The first 10 rows are patterns. Each new row is the sum of 3 different patterns, raised or lowered, with some noise. Before adding, each is slid sideways (what falls off one end comes back at the other) and multiplied by a number that may be negative. Names go in the order of the patterns.
Known rows, each followed by the names of its patterns:
[ 11.2  12.5  -3.3   1.1  -4.2 -19.4   1.5  19.2   2.4   7.7  19.0   0.4
   6.1  13.9 -16.3 -11.1  12.8   0.9  -0.3   9.3  -6.7  -1.7   9.4 -19.7
  -8.0   5.8   1.5   0.8  -3.6  10.0  23.4   1.1   5.2 -13.1  -5.1   0.1
  -0.5  -3.5  16.2   4.0  -5.5   0.3  19.2   2.5   4.7  -7.9  17.4] : (6)
[  5.8 -19.6  -6.5   0.4  -2.8 -12.6  -8.2  -2.0   6.3 -12.2 -10.3   8.3
  -6.2   5.3   5.5  18.8   4.4  10.4  -9.3  10.3  -7.1   4.5   1.3  -0.6
   7.8   5.3  15.4  -3.0   6.6   7.1  -1.7   9.3 -19.3   3.8   2.6  -8.9
   8.5   5.8  -3.5 -18.7   2.7  25.8  -8.1   9.7  21.6  -2.3  -4.2] : (0)
[ 11.7  -3.0   2.4  -9.3  -5.0  -1.8   2.1   4.2   8.9  -5.4  11.0   1.5
  -6.1   1.1  -9.8  -3.7  -4.6   0.0 -18.8  -2.8   4.3  -6.0  -3.7  12.8
 -11.7   8.0   0.0  -4.8 -10.2  -8.0  -4.4  -2.3  -7.4  -7.8  10.1 -16.9
  -4.8   1.3  -0.4  -3.2  -6.6  -9.9   5.6  -3.7 -21.6  -4.3   2.5] : (5)
[-12.3   4.7   1.3  10.4  -6.9 -11.6  -9.0  -8.5  -8.9  -2.0  -6.6 -13.7
   3.0 -13.8  -2.1  -5.4  -0.4  -2.0   3.5  11.8   7.5  -5.2  -4.9  -4.4
   3.5  15.3  11.3   0.9  27.4 -14.7 -21.0   3.8   7.0   4.0   5.3   0.9
   3.1 -11.1  -0.9  17.2   3.6  17.1  -1.9   0.7  -4.0  -2.4   3.5] : (1)
[-22.0   1.4   4.7 -10.8  -2.8   4.9   2.0  -3.4  -7.4   9.0  -7.9   4.3
 -12.4  -0.6   5.3   8.4   4.3  11.4  -3.5   7.5  -9.8   8.4  16.4  10.1
   4.9  -5.3 -10.3  22.1  -7.5  13.4   1.8   7.3  21.5   1.7  11.6 -10.7
 -15.8  10.6 -10.1  21.9  14.4 -16.6  18.4 -19.8  -0.2  -6.2 -16.7] : (9)
[  9.8   8.0   6.3  -5.8  -3.6  -7.1   1.9   0.2 -16.0   7.7  -6.0   6.0
  14.0  -9.1  15.6 -20.5   9.7   6.2  17.7  20.5  -3.0  19.9  -5.4  -6.9
   6.9  -2.3  -6.8   7.1  11.8  10.1 -13.7  -3.0  -6.6  -1.0  -0.6  19.0
 -14.4  11.0  -1.8  16.3 -10.5   2.7   2.9 -17.8  -2.7   1.1   7.7] : (3)
[  1.4   8.4  -2.8   4.0 -11.6  -6.0   9.5  -6.0  -3.2   0.0  12.3   3.2
  -5.9   4.2  -2.6  -3.5  -7.9  12.1  27.7 -19.8  15.2 -14.5  -2.6  25.4
  -9.4   2.3   4.8   3.1  -3.3  -2.8  -4.4   6.4   1.3 -11.9   9.1  16.7
 -31.9 -16.3  14.3   4.4   4.0  -4.8   7.3  10.6  -0.4   1.6  16.3] : (2)
[ 15.7  15.7 -18.4   4.0  14.9  11.4 -21.3   9.8 -14.3   7.9  13.1  11.0
  -2.8   3.2  -7.5   5.6  14.9   8.3  -1.5  -6.5   8.1   2.3   3.2   0.2
  -2.9  -3.2  10.4  -7.2  10.3  -3.7  -0.1   8.7  -8.0 -13.7  -1.5  -3.8
   0.1  -2.9   1.1 -30.0 -11.5  -7.4   9.4   4.6 -10.6  20.0  -8.0] : (4)
[ -4.3  10.7 -11.2  -6.1   4.2  28.1  13.8   8.5  -1.7  20.3  -4.5  -5.0
   2.8   4.4 -12.7   9.3   8.5  -3.6  -5.7  -4.3  -9.4   5.0   5.3  10.6
   9.0   5.3  -2.8  14.5   4.6   9.9  14.8   3.0  -5.5  -4.8  -0.6  -1.4
  -5.9 -13.8  -6.3 -19.6   7.6   7.4   2.5   5.1 -22.2 -13.5   7.3] : (8)
[ -2.9 -13.8  16.3 -11.5 -10.2   1.1   5.0   1.5  18.7 -11.6   3.4   4.0
  -5.7  -6.3   4.6  -5.7  -4.8   1.0   4.8  -2.8  18.6 -17.8  -5.0  -2.4
  -6.2  12.9   9.8   7.5 -12.5  13.0  -3.4  -1.1  19.4  13.4 -13.5  -6.6
  -3.4  10.6  -2.4 -11.0  -8.7  -9.9   4.9  -8.3   9.2   9.0  -3.6] : (7)

New rows, each followed by the names of its patterns:
[ 28.5  -8.2  12.5   9.7  18.5  10.0   3.8  17.8   4.1 -11.5   8.1   3.3
  26.5  22.3 -12.1  33.3  -4.3  23.4  -2.2   3.6 -15.5  12.7  14.1   2.1
  16.3  22.5  20.7  10.8   9.8  17.8   3.6  12.5 -13.5   9.3  12.8   1.7
  17.5  25.4   1.4   1.4  11.8  26.3  24.4  24.6  24.8  -1.2  -3.3] : (0) (5) (9)
[ 52.7  10.7  27.3 -10.3  21.5 -11.2   4.4  -1.6  23.9 -12.3   0.2  15.5
   5.6   5.5  -7.1 -10.4   5.8   8.0  20.9  18.8   5.9   8.6  10.8  21.9
  11.7  13.0  15.0   4.7   9.2   1.9  16.0  -0.6  -9.8  19.0 -10.1  21.7
  -4.6   7.9  24.0 -33.2   3.0   3.4 -13.4  24.8 -11.2  -5.2   2.4] : (3) (4) (8)
[-16.4   7.6 -13.2  -3.9  26.5  19.7   2.5  -6.1   3.4   4.1   8.0  17.9
   6.8  19.8  -2.8  -6.9  15.8  -4.6   7.2  -4.4 -27.6 -15.1   5.9   7.3
   6.8   6.3 -14.0 -12.3 -11.2  -5.6  18.9 -13.6 -26.5   7.4  14.8  24.5
  -5.6   3.3   8.7   8.9  -4.6  14.3  21.6  -6.8  -7.0   6.3  -3.7] : (6) (0) (8)
[  5.0  -9.0 -20.3 -17.3   6.7   8.0   5.1 -19.0   8.2   2.5  20.0   9.2
  -5.9   7.6 -21.1 -12.2  -0.5  21.0  22.5 -10.9   7.2   2.6   0.8 -22.2
   1.6 -30.1  -8.8   8.9 -11.3  -1.6   5.2  -0.4   4.7  -2.3  -2.7 -11.0
   4.3  -7.2  10.4  17.5  -8.8  -7.1 -17.3 -11.7 -10.4   9.5  -9.4] : (3) (4) (7)
[-21.4 -17.8 -17.6 -34.6 -18.4 -45.7  -0.5 -41.3 -10.5 -16.7 -35.5  -6.4
  16.3 -14.6 -13.8 -27.8  -8.6   5.4  29.8   4.2   9.8 -29.4 -44.4  -8.2
 -26.2  -0.5 -16.2 -43.0  14.6 -19.6 -31.3 -16.8   7.7 -25.5   6.1 -24.5
 -35.2 -22.9  -6.4 -30.8  -0.6 -15.5 -19.6 -32.7 -19.3 -30.5 -16.2] : (1) (4) (7)
[  2.1   8.2  20.9  14.5  10.2  20.7  14.4   7.4  16.5  12.6  37.8 -15.5
  20.0  -9.6  10.7  46.3 -15.0  14.6  13.9   3.5   4.2   7.9  -2.2  26.7
   7.9  -9.1  29.0  30.7 -22.1   3.8  27.5   8.3   4.8   1.9   2.4  25.5
   2.0   7.8  14.7   5.3  14.8   3.8  20.1 -23.7  -1.6  20.1 -11.8] : (2) (8) (7)
[-22.2 -24.6  -3.7  -8.8 -19.8 -18.2 -23.9 -26.5 -31.7 -23.8 -42.5  -4.2
 -10.1 -32.5  -5.8 -19.4   0.7 -22.1 -30.0  10.7 -28.1   6.6   1.6 -14.9
 -26.1 -43.4 -37.3  23.9 -18.0  14.9   1.2  -7.5  -2.1  16.8 -24.4 -25.0
   2.7 -17.3 -14.6  -6.3 -13.1 -10.3 -16.0 -30.9 -17.0  -7.4  -8.8] : (6) (9) (4)
[24.0 13.1 38.4 -0.7 -4.5 -6.7  4.1 -4.2  3.4 29.6 11.5  9.0  6.2 19.7
 12.4  1.4 12.3 16.7 13.6  9.2 -4.1 15.5  0.0 30.6 16.2  7.5 11.1 22.2
 10.2  0.6 33.8 21.5 18.6 16.3 16.4  7.5 20.3 21.9 12.3 28.4  9.3 23.5
 31.7 14.6 12.0  7.3 -2.8] : (1) (3) (7)
[  5.3  12.3 -15.4   6.0  -1.7   2.4  28.7  13.8   8.3  20.3  15.4   2.3
   8.5  21.5   3.8   6.5  28.0   8.8   1.3   5.3  13.2  11.7  33.1  15.2
  12.1  17.8  10.8  11.9  19.1   1.3  16.5  16.5   7.5  24.1   8.9  -1.0
 -14.4   8.9 -21.2  22.5  15.5  16.3  11.8  -2.3  11.7   6.2   2.2] : (0) (1) (7)
[-32.5  -4.8 -21.7 -14.0   0.6   4.9   0.1 -15.0 -11.4  12.7  -5.4 -21.4
 -20.7   4.5 -26.6  -3.6  11.4   1.0 -35.9 -40.3  -3.1 -13.8   3.2  -8.2
 -31.9  -5.4 -11.7  -8.2  -6.7   4.0  -2.9  -6.7 -28.6  -7.4 -10.4 -28.8
 -28.0   8.8  -3.1 -24.4 -17.7  -7.7  -1.4 -15.4 -41.9 -16.7 -11.7] : (2) (8) (7)
[ -6.1  -0.2 -20.9 -14.4  -0.8 -13.5  11.7  -8.1   1.0 -26.0 -26.5  -1.7
 -37.2 -10.7 -14.9  -4.9   1.0  -3.9 -28.2 -37.9  -2.9 -25.1   9.1  11.0
 -41.7  -3.8 -34.2 -18.8  24.8 -23.6  -9.8 -17.3  -8.8 -16.6 -26.4 -16.0
 -18.0  -9.5 -22.5   2.2  -8.3 -46.1 -42.0  -2.8 -15.6 -18.0 -17.5] : (1) (2) (4)
[  0.3 -18.2  -9.1   1.3 -12.7  10.4 -11.1  10.0  -3.0 -23.8 -13.1  -9.4
  -2.4 -13.6 -14.5  -0.1  -8.7 -15.5  -0.4 -22.7 -10.2 -24.0   0.2   4.9
 -18.4  12.3 -27.9 -19.5  16.1 -35.3  30.8  -1.7  -0.4   9.9   8.0 -12.2
   1.2  16.7  -7.4 -35.0   4.9  -8.6 -13.6  -0.1   8.3 -20.9  25.7] : (6) (0) (9)
[-17.6 -20.0  -6.4 -25.8  -9.9 -30.1  -3.5  -9.5 -25.9  -0.4 -26.8 -48.9
 -22.4 -18.6  -3.0 -26.1 -29.1 -49.5 -56.3 -13.1 -30.0  -1.3 -12.2 -30.2
 -11.9   5.3  -8.5 -14.3 -31.6 -12.6 -14.6 -12.1   7.9 -11.5 -33.1  -8.9
 -31.3  -3.6 -31.3  -3.3 -34.5 -29.3  -5.6 -12.8 -32.1 -20.0   2.0] : (3) (4) (8)
[-23.5 -42.3  -8.9 -13.8 -18.4  -7.7 -12.2 -20.4 -21.6 -12.4 -10.8   0.0
 -32.0 -11.3 -29.2 -10.2 -18.9   7.0  -5.9 -15.8 -12.6 -19.1   7.5  -1.4
 -11.6  -4.7 -18.7 -10.3  -3.7 -38.0  -3.6 -31.5 -27.0   0.0 -18.4 -45.0
 -28.3  20.9 -23.9   3.4   7.8 -43.8 -31.9 -11.2 -36.6  -4.5 -11.2] : (0) (4) (7)
[ 11.5 -11.5   8.5 -26.8 -14.0   5.6 -10.2  -3.2  -5.5   3.5  -6.5 -18.6
   4.7  -4.3  18.0  -0.4  -5.0   8.6  -3.0  -4.8  12.8   2.2   4.0 -27.7
  17.0  -1.7 -17.2  -3.0  -6.5 -17.2  24.9  -5.9  -4.1   2.9   4.5  18.5
  -1.6   2.8  -0.1  -1.3   5.1   0.7   7.6  -0.8 -29.9  10.1 -14.4] : (0) (1) (9)
[ -8.4 -16.7   8.5  -3.3 -18.1   3.1  -0.1 -18.9 -14.7  25.4 -23.2  13.1
   5.0  -8.0 -13.6   8.1  -4.0   6.7 -16.8  -0.5  18.3  -8.8   9.7   1.0
  13.5  -6.3  -7.9   0.1   7.7  11.3 -39.7   8.6  11.8   6.3  -1.9   5.2
 -21.7  -5.7  -2.2  11.7   3.0  16.6   2.3  12.5   3.6  -1.7 -12.3] : (0) (5) (7)
[  8.7  13.3  -9.5   0.5  -2.0   7.3   2.7  27.3   7.5  -6.8 -11.8   8.3
   7.5 -22.1  -0.7  -8.9   4.7  22.8   4.6  -9.7   3.2   2.0 -11.0  16.8
  -0.6  -9.5 -15.1   9.1  12.8  -3.1 -11.1 -14.8 -14.3  11.5   7.4   3.5
   4.1  -3.6  -3.0   3.1  -2.7  -5.6   0.1 -12.8   1.3  18.8  -7.8] : (6) (4) (7)
[ 15.4   0.9 -23.8  -4.7  -2.8  -9.6 -17.5 -11.0 -22.5 -29.0 -24.6 -20.0
 -16.7  -4.1 -49.5 -25.0 -26.3 -18.2  -5.9 -36.7   4.1 -41.1 -14.0 -18.2
 -38.6  -5.9  -3.7  -6.4 -25.8 -20.0 -19.6 -22.2 -27.2  -4.7  -8.8  -4.7
 -29.5 -10.5  -2.0 -44.9 -24.6  -1.1 -30.8  21.1  -5.9 -10.4   1.3] : (0) (9) (4)
[ 17.1   3.6  13.1  16.5  11.7   0.8   8.3  12.6   8.2 -10.0  33.7  -3.2
  -4.6  16.7  22.5   2.1  11.5  13.1  35.8   6.2   1.7  21.6 -10.8  16.7
   8.9  21.7  10.5   7.8  32.2  -3.5   5.7  -1.7  23.4  21.5   3.3  25.3
  11.5  13.2  17.5  22.3  38.1  -6.4  31.0   7.8  18.2  42.6  -0.9] : (1) (3) (2)
[ 30.6   5.4  15.8  34.3 -20.3   5.1  15.9  19.4   1.6  18.5  -8.6  15.2
  11.5  15.6   5.7   9.6 -22.2   1.4  15.0  18.5 -16.1 -12.4  26.7  -2.4
  13.9  15.1 -15.9   2.4  17.1  -2.4  17.2   6.6   4.3  11.8 -11.7 -13.1
   7.1  -1.2 -10.9  18.0   6.0 -38.8 -12.9  -0.6  20.4   8.1 -11.3] : (2) (4) (8)
[  6.7  -6.5   1.5 -23.0  -7.2 -23.5  -2.0   8.8   1.6  31.4 -25.6   9.4
  -3.3  -9.4   4.1  -7.5  15.2  -3.1   8.8   8.7   2.3  18.4   4.3 -14.7
  26.6 -11.7  18.3  15.8 -11.0 -19.5 -17.8 -24.1 -13.1   7.2   6.0 -22.0
 -27.6 -29.1  15.2 -50.1  -8.4  23.7  -9.6  -2.8  14.7  -1.3   3.5] : (0) (1) (7)
[-15.6  -1.9  22.6  18.6   9.0  10.8   9.1  24.2  20.1  13.1  34.1  15.4
  20.1  16.9   0.8  16.0  33.1  29.6  16.1   5.0   7.9  36.7  31.2  27.6
  23.7   8.9  25.2  13.0  16.1  33.4 -26.8  21.9   7.0  24.7  33.4 -15.4
  44.6  -4.7  24.9   0.7 -11.6 -15.3  20.6  14.3   1.3  12.5  20.1] : (9) (2) (4)
[ 14.4  43.2   4.3 -14.8   0.3   5.5 -15.0  -0.7   6.0   8.6  32.2   7.3
   9.5   6.1  12.4   3.2   4.9  -5.4   2.9  22.3  -9.1  15.8  -1.1   2.5
  -2.2   1.5  12.4  19.3 -13.0  16.3  -9.3  22.0  15.8   6.4  -4.9   4.1
   1.6 -25.8   7.1  20.1   0.1  33.1   8.6   5.3   0.9  -7.3  23.9] : (0) (1) (3)
[ 23.3  20.4  -9.7 -12.2  27.0  -4.5  17.5  25.4 -12.0  24.1  16.8  -9.8
   3.3  33.3   0.1  36.8   9.3  15.9  34.6  21.4 -15.1  55.1  41.3   2.1
  10.3   0.5  14.0   6.9   4.4  11.9  13.9   5.9  -0.5  -7.2  21.1  11.0
  21.4  14.9   1.1  34.2  15.3   9.9  -8.1  12.5  18.9  11.2   5.3] : (9) (2) (7)
[12.3 21.0 14.2  4.5 -0.6  1.2  7.8 -4.4 17.3  3.2 17.7 12.4 -1.3 15.0
 -3.5 10.3 12.4 33.2 28.9 12.1 24.3  6.9  7.1 33.1 14.7  1.4 33.9 13.5
 -0.3  8.6  5.9  8.2 15.3 16.9 31.1 -3.3 18.4 22.9 28.0  2.7 19.9 15.6
 -6.8  5.1 11.4 14.8 24.3] : (5) (1) (3)
[-14.5 -15.6  23.2  10.1   5.2  -3.9  16.0  18.7   2.1  -0.6  11.6  19.5
  12.4  10.7  14.8  20.5 -11.9  -6.5   0.6  17.5   9.6   2.9   7.8   9.8
  15.0   4.6  22.1  -3.4  25.5  29.3  -3.6  19.2   4.5   4.8  26.2   6.6
   4.1  22.1  -3.6  -7.3  -4.4  -3.2  -9.9   7.5  -4.1   0.1  19.8] : (5) (1) (2)
[-37.6   8.8  -5.4  -5.8 -17.6 -30.6   2.4 -20.9 -24.5   4.1 -15.0 -19.9
 -17.5  21.8 -15.9 -36.9 -10.1 -10.9  -9.4   9.2  -6.5 -25.7  -7.7 -24.2
  -5.4 -18.1 -23.6 -17.1 -34.7 -20.8 -14.9  12.9 -13.8  -8.1  -5.8 -18.7
   2.4  -7.4   7.2 -27.1 -22.6  -7.9 -21.9  23.6  18.2 -36.2   0.1] : (3) (8) (7)
[ 27.3   6.4   7.5  29.2 -20.0  18.8  -1.8  32.4  26.5  18.5  60.5 -10.4
  34.8  18.8 -14.2  32.7  15.9  11.5  41.0  41.6  15.5  -6.5  22.9  17.3
   5.0  10.5  34.5   7.5  22.7  24.0  21.4  23.3  14.6  18.0  -6.7   6.6
  13.1  37.8  21.6  36.5  14.0   0.3   3.1  24.1  30.7  29.9 -23.7] : (9) (3) (4)
[ -6.4 -19.0 -10.4   8.2   2.7  -3.6 -14.1 -22.6 -13.6  -8.5  -8.5   2.1
   9.7  -4.4 -13.5  -1.5 -14.7  -4.4  -7.1  -0.7 -23.7  -7.9 -24.6  -5.1
 -16.1 -21.8 -15.5 -25.1 -15.9   1.5  -3.8  -6.4 -28.8 -20.6 -13.3 -18.5
 -13.3 -22.3  -5.9 -27.1   8.8  -1.7  -2.6  -4.6  -5.9 -12.9 -22.0] : (5) (3) (8)
[ -0.2  -7.2 -10.3  11.9  -1.3  -8.6  -2.3 -21.8   0.9  -1.3  -3.0 -29.7
 -41.5  -0.2 -20.5 -22.4 -26.9  -4.2 -36.6  -4.7 -24.9 -19.0 -27.9 -28.4
 -20.3  -4.2 -14.0 -13.7 -25.4 -15.8   7.4  -1.9 -11.4  -6.6 -13.9  -9.2
  -4.8 -32.4  -8.3 -15.2 -10.9  -2.9 -12.8  -8.6  -1.0 -11.9 -26.9] : (5) (4) (8)
[  1.1 -28.9   6.9  11.4  -9.6 -16.6 -13.0   3.0 -46.0 -29.7   0.7 -20.9
  22.6  18.3 -34.5   7.8 -14.4 -10.0 -18.5 -24.8 -24.1  -4.9 -11.9 -11.6
 -19.9   0.8 -37.5 -22.2 -28.5  -2.1 -16.6   4.6 -18.9 -22.2   4.4 -14.5
 -12.6  -1.3  -2.0 -19.7 -30.2  -7.0   3.5   8.5 -18.2 -21.1 -20.3] : (0) (9) (7)
[-13.9 -19.3   2.9 -27.2  12.6  -0.1  -1.7  -8.1 -23.6 -12.6 -22.6 -32.9
  -9.1   9.1  -2.9 -11.7  -8.0 -13.0  -9.0 -15.2  -1.9  -2.0 -32.3  -3.3
 -29.9  -2.9   3.2  -6.9   7.1 -18.1   2.9  -2.3  -2.4   4.5   0.8  17.2
  -2.1  -8.9  -0.7   1.9 -11.4  11.8   1.4  11.5  -5.6  -8.3  -3.6] : (1) (9) (3)
[-8.5 25.9 -0.3 16.6 24.8 -1.8 12.7 19.8 19.5 26.8 24.1 19.9 15.0 32.9
 23.9  4.8 19.6  5.6 12.4 10.6 22.9  9.0 12.4 24.7 12.9  7.3 20.0  3.7
 13.7 17.2 16.7  2.9  5.4  9.7  7.7 15.2 17.2 10.6  6.6  7.1  5.3 22.1
  5.8 12.4  6.2 18.5 18.4] : (5) (9) (7)
[ 46.5  10.3  13.9  17.3  54.8  15.7  30.3  11.5   1.0   1.5  16.5  11.5
  17.7   2.0  -9.1  10.9  28.7  25.7   8.3  -3.6   3.0  14.5  19.6  21.4
   2.4  15.5  -0.9  34.9  22.0  16.6  27.9  33.1  16.5  10.2  15.7  16.0
  -4.1  50.1  25.5  25.2   8.7   2.1  26.5 -10.2  22.1  16.0  -2.8] : (9) (4) (8)
[  7.1  16.8  20.3   3.9   9.6   4.2  11.6  27.0 -13.4  24.6  10.6  19.4
  10.6  -1.5  20.9   7.4  27.1  13.0  -0.3  33.9  -2.0  19.3  24.7  -3.6
  19.1   2.4  26.0  18.5  44.2  15.8  15.9  26.1  21.6  10.1   3.4   8.4
  27.8  13.1  15.9  13.2  30.5   3.2  17.6  11.8   9.5   2.5  27.3] : (5) (9) (3)
[ 35.3 -13.0 -15.8  15.0  17.4 -10.6   2.9  12.9  -5.8 -17.2 -20.9  -6.1
  -3.6  -9.3  17.0  -1.2  20.7  -3.9   6.5  -8.7  17.2   0.6  -4.0 -14.4
   2.7 -24.9  -9.5 -28.6 -22.1  -3.5  -4.2  -9.2  12.9 -12.5   5.2 -23.6
 -45.4  16.4 -13.9  12.8  -1.2 -17.1  13.5  10.1 -10.7  20.6  -4.6] : (5) (9) (8)
[  8.9   2.5 -13.2  13.0 -22.0   9.2   0.1 -14.6  14.1 -33.8   7.6   6.1
 -14.5 -11.3 -23.4   0.9  -0.3   1.6   1.4 -19.3 -12.2  19.4 -16.9   2.5
  -7.4  -5.5  12.7  -8.4   1.4  -0.9 -37.3   2.3 -10.6  -0.4 -24.8  -0.7
  -3.8  -7.5  12.6 -16.5   0.8 -13.6 -14.1 -21.7  -1.2   1.8  11.6] : (5) (9) (3)
[ -0.5  10.8  -7.7   4.3 -18.1 -23.5 -10.0 -13.6 -19.9   3.9 -15.2  -8.9
 -17.0  -1.1   0.0  -1.5 -16.9 -35.7  -9.3 -12.2  -6.9  -3.0   4.9 -34.2
 -16.0 -11.0   4.3   3.1  18.1  -0.5 -14.3 -18.3   4.6 -31.1  -7.0 -10.8
 -16.2 -26.0 -28.2   1.5 -11.9 -19.2 -32.6 -24.9   6.8 -15.1 -25.6] : (0) (4) (7)
[-25.1  -3.7   6.7 -26.1  -2.0   1.1   6.9 -21.9  -6.6   1.5  -7.0  -3.7
 -31.1  11.4 -20.0 -13.9  -2.2   1.0  -8.6 -22.7  -9.2  30.9 -15.5 -13.0
   6.3  -0.4  11.6   3.6 -16.1 -22.4 -13.7   3.1 -19.4  -3.5   2.8   0.2
   6.7  -8.7   3.7 -14.5 -17.7   2.8   4.0   9.7  -2.9 -25.0  16.3] : (0) (5) (9)
[ 15.9  24.7  -4.4  -6.8  -7.3  -9.5   8.5  -1.5  12.4   7.7   1.9 -13.0
   5.9  29.7  12.1  -2.5 -13.5  25.8   4.5   3.5  14.6   6.9 -14.9  -5.7
  -8.0  26.6  -7.6  -0.6  21.8  -9.8 -19.0   7.1 -18.5  -5.4   5.2  10.7
 -26.1 -11.6  -9.2   9.0  11.5 -29.2  12.0  -1.4  14.0  16.9 -19.1] : (6) (2) (4)
